Each new row is followed by what is left after taking away its nearest point in the smallest flat space through zero that holds the last named rows.
(in the rows, 128 means zero)

q_503 (3 x 16):
array([[167, 107, 133, 128, 183,  67, 101, 161, 105, 142, 100, 122, 129,
        143, 120, 168],
       [108, 131, 157, 134, 149, 130, 122, 129, 162,  89, 111, 149, 153,
        159,  91, 168],
       [ 88,  90, 123,  99,  91,  93,  92, 138, 121, 122, 125, 133, 176,
        145, 109, 131]])
New rows:
[152,  93,  86, 119, 119, 145, 122, 154, 102,  89, 157,  88, 152, 112, 122,
 106]  [156, 105,  99, 130, 139, 155, 129, 152, 117,  75, 151,  95, 148, 120, 113,
 122]
[159, 156, 115,  91, 129, 157, 112, 158, 155, 151, 153, 116, 123, 141, 156,
 104]  [150, 150, 123,  88, 133, 148, 103, 162, 162, 140, 146, 122, 137, 153, 142,
 119]
[105,  87,  92,  94,  86, 160, 124, 122, 159,  86, 161, 144, 111, 162, 128,
 133]  [143,  91,  92, 104, 124, 142, 125, 135, 144, 102, 151, 136,  89, 158, 137,
 145]
[168, 149, 116, 135, 146, 119, 112, 170,  98, 162,  85, 138, 112, 163, 110,
 101]  [138, 154, 119, 132, 118, 144, 118, 155, 116, 145,  95, 147, 125, 165, 102,
  91]
[136, 146, 158, 163, 126, 115, 131, 107, 167,  98, 153, 112, 148, 161, 129,
 132]  [145, 135, 143, 155, 118, 100, 124, 113, 145, 119, 157, 101, 143, 150, 144,
 118]

q_838 (3 x 16):
array([[149, 159, 134, 125,  87, 116,  98, 156, 128,  93, 123, 122, 139,
        113, 105, 127],
       [122, 124, 115, 129, 131,  65,  99, 143, 149, 110, 123, 152, 106,
        182,  78, 150],
       [129, 148, 149, 127, 130, 135, 149, 121,  95, 119, 138, 130, 122,
        167,  90, 125]])
New rows:
[131, 131, 150,  98, 110, 133,  95, 128, 114, 157, 167, 157, 147, 121, 146,
 140]  [128, 128, 149,  98, 115, 127,  96, 126, 114, 158, 168, 161, 143, 132, 140,
 143]
[122, 134, 152, 130, 131, 126, 128, 127, 147,  97, 106, 139,  91, 125, 145,
 107]  [121, 134, 154, 130, 133, 130, 133, 124, 143,  99, 107, 138,  91, 127, 145,
 106]
[123, 132, 120, 138, 125, 125, 122, 122, 135,  88, 119, 119,  94, 133, 134,
 144]  [122, 131, 123, 138, 129, 137, 131, 116, 129,  94, 121, 116,  96, 129, 141,
 140]
[130, 117, 143,  80, 113, 122, 140, 141, 112, 131, 135, 113,  97, 163, 191,
 139]  [135, 124, 143,  79, 104, 116, 131, 148, 113, 122, 133, 113,  98, 162, 184,
 140]
[133,  82, 121, 121, 132,  84,  91, 120,  82,  95, 118, 118, 126, 156, 140,
 128]  [136,  86, 128, 120, 129, 106, 102, 115,  72,  99, 120, 109, 134, 139, 154,
 120]

q_590 (3 x 16):
array([[118, 133, 133, 142,  94, 185, 122, 141,  89,  85,  88, 126, 139,
        158, 137,  88],
       [108, 150, 120, 114, 114, 137, 134, 115,  88, 120, 174, 141, 112,
        115, 143,  94],
       [118, 136, 113, 126, 139, 143, 102, 159, 100, 107, 160, 101, 156,
        125, 118,  82]])
New rows:
[140, 102,  67, 102, 115, 164, 124, 174, 105, 153, 132, 135, 118, 115, 129,
 106]  [146,  97,  73, 103, 115, 155, 132, 164, 121, 163, 119, 143, 110, 116, 130,
 127]
[135, 118, 119, 113, 134, 117, 131, 167, 154, 134, 151, 127, 142, 187, 125,
 110]  [132, 122, 123, 111, 121, 119, 143, 151, 149, 136, 149, 143, 126, 187, 135,
 114]
[121, 130, 123, 155, 128, 108, 124, 133, 133, 149, 118,  90, 138, 128, 116,
 154]  [112, 139, 123, 152, 114, 119, 130, 124, 114, 142, 126, 100, 128, 128, 126,
 141]
[ 98, 157, 136, 122, 126, 136, 122, 180, 158, 138,  82, 120, 109, 140, 111,
  65]  [ 98, 160, 136, 114, 129, 117, 133, 163, 165, 155, 100, 132,  93, 127, 116,
  80]

q_147 (3 x 16):
array([[130, 115, 160,  85, 181, 150, 121, 132, 107, 177,  56,  98,  77,
        168,  91, 163],
       [144, 144, 121,  93, 130, 173,  99,  46, 146, 153,  70, 125,  93,
        130,  56, 120],
       [151, 115, 156,  88, 120, 158, 114, 141, 107, 153,  76, 125,  81,
        153, 104,  97]])
New rows:
[135, 122, 120, 133, 116,  95,  95, 132, 104, 139, 123,  96, 116,  93, 147,
 156]  [140, 124, 119, 130, 107, 101,  91, 125, 106, 138, 120, 100, 113,  91, 141,
 145]
[147, 139, 130, 151, 123, 130, 164, 134, 147,  99, 170, 151, 116, 146, 147,
 165]  [156, 138, 137, 135, 121, 145, 156, 125, 144, 110, 147, 150,  98, 153, 129,
 155]
[164,  87, 111, 103,  87, 116, 143, 129, 109, 163, 170, 108, 115, 153, 169,
  85]  [151,  97, 100, 107, 116, 115, 143,  96, 122, 171, 164,  97, 121, 150, 151,
 122]
[121, 129, 153, 142, 108, 166, 103, 137, 139, 134, 107, 142, 112, 154, 105,
 124]  [111, 131, 145, 157, 116, 152, 111, 140, 144, 126, 127, 141, 129, 147, 118,
 140]
[141, 143, 120,  98, 159, 102, 129, 104,  96, 151, 147, 116,  90, 148, 171,
  91]  [138, 149, 111, 105, 158, 100, 129,  90, 104, 146, 156, 118,  99, 140, 169,
  96]
[ 88,  90, 163, 125,  86, 146, 109, 139, 135, 170, 146, 161, 167, 110, 119,
  94]  [ 78,  92, 162, 125, 112, 143, 112, 130, 138, 179, 139, 150, 167, 114, 112,
 124]

q_803:
array([[155,  38, 118, 107, 172, 164, 194, 133, 155, 107, 187, 116, 116,
        151,  93,  96],
       [178, 121,  77,  91, 127, 141, 209, 101,  64,  99, 198, 124, 145,
        112, 152, 101],
       [172, 113, 111,  59, 120, 159,  76, 104, 127, 133, 210, 114, 146,
        123, 136, 120]])
New rows:
[ 95, 180, 152, 130, 104, 108, 115, 155, 147, 107, 145, 150, 158, 156, 140,
 156]  [106, 155, 145, 123, 116, 118, 142, 155, 149,  98, 165, 147, 156, 161, 132,
 145]
[179, 134, 138,  79, 144, 110, 118, 119, 110, 152,  97, 133, 146, 123, 139,
 119]  [171, 121, 144,  92, 153, 109, 132, 127, 121, 150,  85, 134, 139, 130, 129,
 117]
[131, 156, 132, 168, 154, 123,  79, 125,  92, 176, 116, 105, 131, 113, 115,
 100]  [140, 133, 126, 164, 166, 131, 108, 125,  93, 167, 132, 103, 128, 118, 108,
  90]
[106, 106, 172, 101, 140, 145, 144, 134, 103, 147, 171, 121, 162,  82, 104,
 114]  [ 92, 122, 179, 117, 135, 134, 139, 139, 102, 151, 145, 125, 160,  80, 107,
 121]
[124, 133, 149, 113, 109, 122, 139, 128, 125, 107,  76,  77, 148,  95, 142,
 151]  [133, 113, 148, 101, 117, 133, 139, 127, 134, 105,  95,  73, 147, 100, 135,
 145]
[104, 143,  64, 115, 170, 121,  51, 153, 102, 143, 145,  99, 132,  99, 151,
 115]  [ 95, 123,  66, 137, 186, 119,  96, 163, 107, 133, 130, 101, 122, 107, 138,
 108]

q_763:
array([[114, 121,  98,  40, 109, 106, 140, 122, 174, 130,  91, 118,  95,
        135, 151, 159],
       [124, 155, 133, 122, 175,  99,  94, 112, 158,  83, 113, 146,  96,
        164, 169, 129],
       [148, 147, 131,  97, 140, 116, 145, 114, 118, 146, 162, 154, 147,
        151, 121,  95]])
New rows:
[116, 162,  87,  87, 148,  98, 148, 116,  85, 119, 135, 141, 161, 121, 138,
  91]  [102, 147,  88, 120, 140, 110, 135, 128,  87, 106, 113, 122, 150, 102, 140,
 113]
[167, 103, 155, 102, 119, 103, 129, 102, 133, 127, 146, 143, 143, 126, 100,
 162]  [162, 102, 159, 123, 124, 106, 117, 105, 134, 115, 138, 139, 137, 123, 105,
 168]
[120, 145,  93, 116, 104, 146, 164, 127, 102, 165, 119, 102,  91, 144, 115,
 166]  [125, 160, 106, 141, 131, 141, 147, 121,  97, 147, 129, 115,  91, 159, 123,
 152]

q_452:
array([[137, 148,  74, 167,  93, 118,  86, 168, 144,  86, 198, 160, 163,
        148, 151, 145],
       [142, 104,  94, 143, 114, 163, 155, 138, 122,  76, 153, 152, 163,
        114, 116,  94],
       [165, 182, 120, 130,  78, 147, 140, 126, 134,  85, 122,  83, 137,
        149, 124, 148]])
New rows:
[134, 119,  95, 134, 129, 129, 138,  86, 136, 138,  65, 124, 133, 131, 153,
 120]  [132, 121,  84, 143, 125, 122, 124,  96, 140, 134,  82, 135, 139, 135, 160,
 125]
[ 91, 138, 147, 120, 135, 124, 131, 133, 158, 179, 191, 133, 135, 146, 122,
 159]  [105, 135, 146, 115, 125, 149, 161, 125, 152, 155, 179, 122, 143, 139, 108,
 143]
[140, 147, 139, 140, 119, 122, 129, 132, 160,  88, 153, 121, 137, 120,  91,
 107]  [127, 139, 152, 134, 136, 109, 122, 128, 159, 113, 144, 124, 124, 117,  94,
 110]

q_69 (3 x 16):
array([[124, 124, 104, 110, 144, 183, 147, 158, 167, 154, 139,  88,  91,
        138, 129, 147],
       [128, 123, 103, 128, 158, 170, 142, 111, 104,  91, 134, 135, 127,
        144, 160,  99],
       [173, 161, 120, 151, 139, 148, 136, 123, 118, 114,  93, 121, 156,
        147, 150,  84]])
New rows:
[138, 141, 135, 144,  94,  62,  70,  66, 148, 166, 119, 117, 193,  78, 133,
  77]  [115, 119, 101, 121, 125, 126,  91,  76, 161, 161, 148,  97, 153,  89, 149,
  87]
[123, 111, 143,  96, 121,  62, 131, 127, 125,  76, 116, 151, 100, 125, 128,
 132]  [142, 125, 130,  98, 130,  94, 143, 142, 144,  88, 104, 126,  94, 137, 135,
 125]
[146, 136, 127, 158, 188, 131, 162, 114, 175, 111, 161, 133, 145, 145, 119,
 122]  [138, 132, 138, 157, 177, 110, 155, 113, 175, 117, 164, 140, 146, 137, 108,
 133]
[137, 168, 161,  87, 152, 118, 112, 127, 115, 139,  80, 139, 158, 152, 127,
 117]  [113, 149, 153,  72, 159, 131, 116, 129, 119, 138, 102, 138, 137, 149, 126,
 133]
[ 96, 118, 108, 108,  80,  67, 141, 116, 143, 141, 141,  79, 144, 124, 121,
 159]  [111, 127,  92, 115,  99,  97, 152, 107, 130, 119, 132,  78, 152, 139, 144,
 130]
[113, 134, 153, 129,  78, 158, 161, 122, 138, 104,  87, 129, 191,  86, 128,
 138]  [100, 123, 145, 120,  85, 172, 165, 124, 141, 103, 100, 126, 177,  86, 130,
 146]

q_211:
array([[135, 103,  88, 116, 124, 144, 153,  86, 130, 100,  97,  95,  96,
        164, 152, 147],
       [134, 144, 129, 117, 133, 122, 162, 105, 166, 113,  88, 137, 103,
        135, 105, 110],
       [116, 122, 199, 120, 105, 123, 126,  76, 195, 139, 112, 145,  79,
        102, 152, 155]])
New rows:
[138,  98, 133, 139, 129, 123, 105, 125,  84, 112, 124, 104, 122, 157, 131,
 117]  [136, 111, 155, 138, 129, 115, 110, 123, 106, 117, 117, 120, 117, 145, 118,
 108]
[133,  81, 130, 155, 132, 120, 146,  65, 115, 118, 178,  99, 128, 115,  86,
 118]  [133,  89, 136, 156, 134, 116, 147,  71, 119, 121, 178, 107, 132, 110,  76,
 110]
[125, 125, 124, 119, 104, 130,  86, 127, 110,  97, 103, 114, 113, 131, 133,
 103]  [124, 130, 134, 120, 104, 127,  84, 131, 115, 101, 105, 121, 115, 124, 128,
  99]
[168, 128, 104,  92, 117, 136, 131, 128, 126,  97, 114, 119, 127, 134, 121,
 105]  [161, 126, 130,  96, 110, 134, 113, 131, 129, 111, 131, 127, 130, 117, 131,
 115]

q_268:
array([[121, 149,  88, 129, 156, 128,  98, 140, 133, 122,  97, 118, 120,
        121, 123, 123],
       [151, 151, 182, 131, 125,  96, 123, 127, 122, 120, 144,  63, 175,
        122, 110, 163],
       [114, 135, 143, 126, 179, 128, 129,  97, 171, 127, 118, 123, 116,
        175, 111, 138]])
New rows:
[124, 128, 133, 135, 135,  92, 128,  87, 140, 168, 163, 144, 132, 147,  89,
 156]  [125, 132, 103, 136, 124,  95, 115, 107, 123, 167, 152, 148, 130, 123,  96,
 146]
[106, 160, 160, 154, 161, 171, 171, 154, 130, 103, 135,  91, 115,  89, 134,
 159]  [101, 151, 148, 153, 156, 180, 176, 155, 129, 106, 134, 111, 103,  89, 141,
 149]
[147, 155, 161, 162,  87, 115, 106, 135,  98, 154, 105,  94, 132, 110,  85,
 137]  [131, 140, 147, 159, 101, 133, 116, 121, 117, 159, 100, 130, 104, 133,  90,
 123]
[105, 104, 104, 149, 116, 119, 154,  88, 163, 165, 133,  88, 152, 138, 149,
 124]  [106, 108,  90, 150, 111, 119, 146,  98, 154, 164, 127,  87, 153, 125, 152,
 120]
[140, 151, 167, 130, 105, 103,  92, 137, 120, 113, 139, 118, 149,  87, 168,
 124]  [124, 143, 156, 128, 129, 116,  98, 121, 144, 116, 130, 144, 124, 114, 168,
 115]

q_653 (3 x 16):
array([[ 99, 101, 121, 122, 128, 158,  41, 102, 174, 106, 130, 199, 175,
        116, 136, 122],
       [148, 125, 159,  86, 130, 163, 132, 125, 128, 141, 129, 117, 102,
        115, 131, 103],
       [115, 131, 109, 148, 105, 108,  73, 142,  95,  88,  94, 115, 172,
        130, 130, 146]])
New rows:
[159, 132, 114, 138,  65, 133, 144, 133, 125, 126, 115, 149, 134, 135, 178,
 119]  [159, 131, 115, 137,  68, 135, 148, 130, 132, 130, 120, 154, 131, 135, 178,
 117]
[148, 146, 123, 140, 145, 124, 115, 170, 118, 124, 117, 175,  97,  97, 132,
 129]  [149, 147, 123, 141, 145, 123, 117, 171, 116, 124, 116, 172,  96,  97, 132,
 130]
[126, 142, 121, 128, 135, 124, 115, 179, 135, 126, 138, 141, 174,  65,  65,
 147]  [134, 144, 129, 119, 139, 129, 133, 179, 136, 137, 144, 135, 158,  64,  64,
 141]
[103, 152, 116, 131, 113,  87, 162, 191, 133, 122, 119,  92, 156, 131, 110,
 137]  [103, 139, 132, 104, 119, 121, 141, 176, 160, 128, 128, 119, 153, 119, 114,
 119]

q_716, 3 rows:
array([[ 84, 120, 137, 146,  54, 134, 176, 142, 135, 131, 132, 106, 106,
        157, 163, 110],
       [167, 139, 131, 150, 107, 152, 157, 120,  98, 105, 172, 153, 137,
        112,  71, 144],
       [157, 160,  98, 147, 130, 125, 147, 120, 130, 180, 161, 101,  96,
        150,  71, 134]])
New rows:
[161, 150, 143, 102, 143, 165, 113, 144,  99, 147,  88, 130, 154, 132, 130,
 169]  [148, 150, 143, 110, 117, 167, 131, 148, 102, 153,  92, 120, 143, 144, 138,
 163]
[160, 171, 171, 127, 111,  86, 145, 135, 100,  89, 150, 117, 107, 164,  93,
 163]  [142, 162, 174, 113, 126,  75, 125, 139, 112,  91, 125, 112, 110, 165, 124,
 156]
[137, 119, 118, 143, 114, 129, 115, 133, 101,  94, 115, 102, 142, 158, 166,
 168]  [148, 127, 110, 145, 124, 127, 113, 130, 101, 106, 121,  98, 137, 160, 150,
 171]
[110,  90,  95, 129,  91, 101, 162,  89, 139,  93, 128, 157, 147, 163, 141,
 122]  [127, 100,  83, 123, 123,  94, 144,  83, 142, 110, 127, 153, 145, 161, 123,
 127]
[143,  85, 109, 172, 117, 125, 167, 125, 124, 162, 120, 167, 105, 132,  88,
 172]  [126,  73, 115, 158, 131, 117, 147, 128, 133, 155,  96, 168, 113, 128, 119,
 167]
[160, 132,  87, 124,  91, 107, 158, 146, 155, 161, 121, 160,  90, 109, 157,
 135]  [167, 127,  93, 118, 105, 109, 146, 144, 150, 145, 117, 174, 104,  96, 157,
 139]

q_549 (3 x 16):
array([[131, 150, 133, 134, 150, 121,  94, 144,  96, 168, 128, 140, 114,
         96, 152, 173],
       [138, 147, 126, 135, 133, 163, 156, 142, 164,  83, 157,  99, 153,
        132,  98, 118],
       [115, 153, 172, 170, 103, 122, 123,  76, 114, 129, 101, 138,  81,
        127, 106, 139]])
New rows:
[118, 104, 113, 104, 163, 173, 108, 153, 191, 160, 167, 117,  92, 117, 134,
 160]  [108,  95, 126, 113, 141, 162, 113, 122, 189, 156, 147, 125,  74, 132, 125,
 145]
[137, 129, 143, 107, 110, 137, 109, 134,  79, 117, 126,  99,  65, 146,  76,
 156]  [141, 113, 124,  88, 116, 137, 114, 151,  86, 115, 134,  96,  84, 151,  85,
 145]
[107, 122, 125, 164, 130, 153, 122, 136, 105, 113, 114, 136, 143, 127, 107,
 119]  [107, 115, 118, 156, 133, 148, 118, 142, 101, 120, 113, 139, 146, 127, 115,
 119]
[128,  84, 159, 127, 129,  99, 131,  98, 129, 114, 191, 156, 102, 133, 131,
 128]  [133,  94, 156, 127, 139, 107, 129, 112, 131, 113, 202, 151, 109, 125, 132,
 138]
[165, 160, 105, 129, 125,  65, 106, 140, 114, 127, 104, 113,  77, 184, 111,
  92]  [172, 173, 101, 129, 138,  79, 106, 158, 120, 122, 120, 103,  89, 174, 109,
 103]
[162, 138, 127, 102, 111, 112, 118, 124, 128, 132, 128, 127, 115,  93, 172,
 116]  [162, 144, 133, 110, 106, 120, 128, 118, 138, 117, 131, 120, 115,  97, 158,
 110]
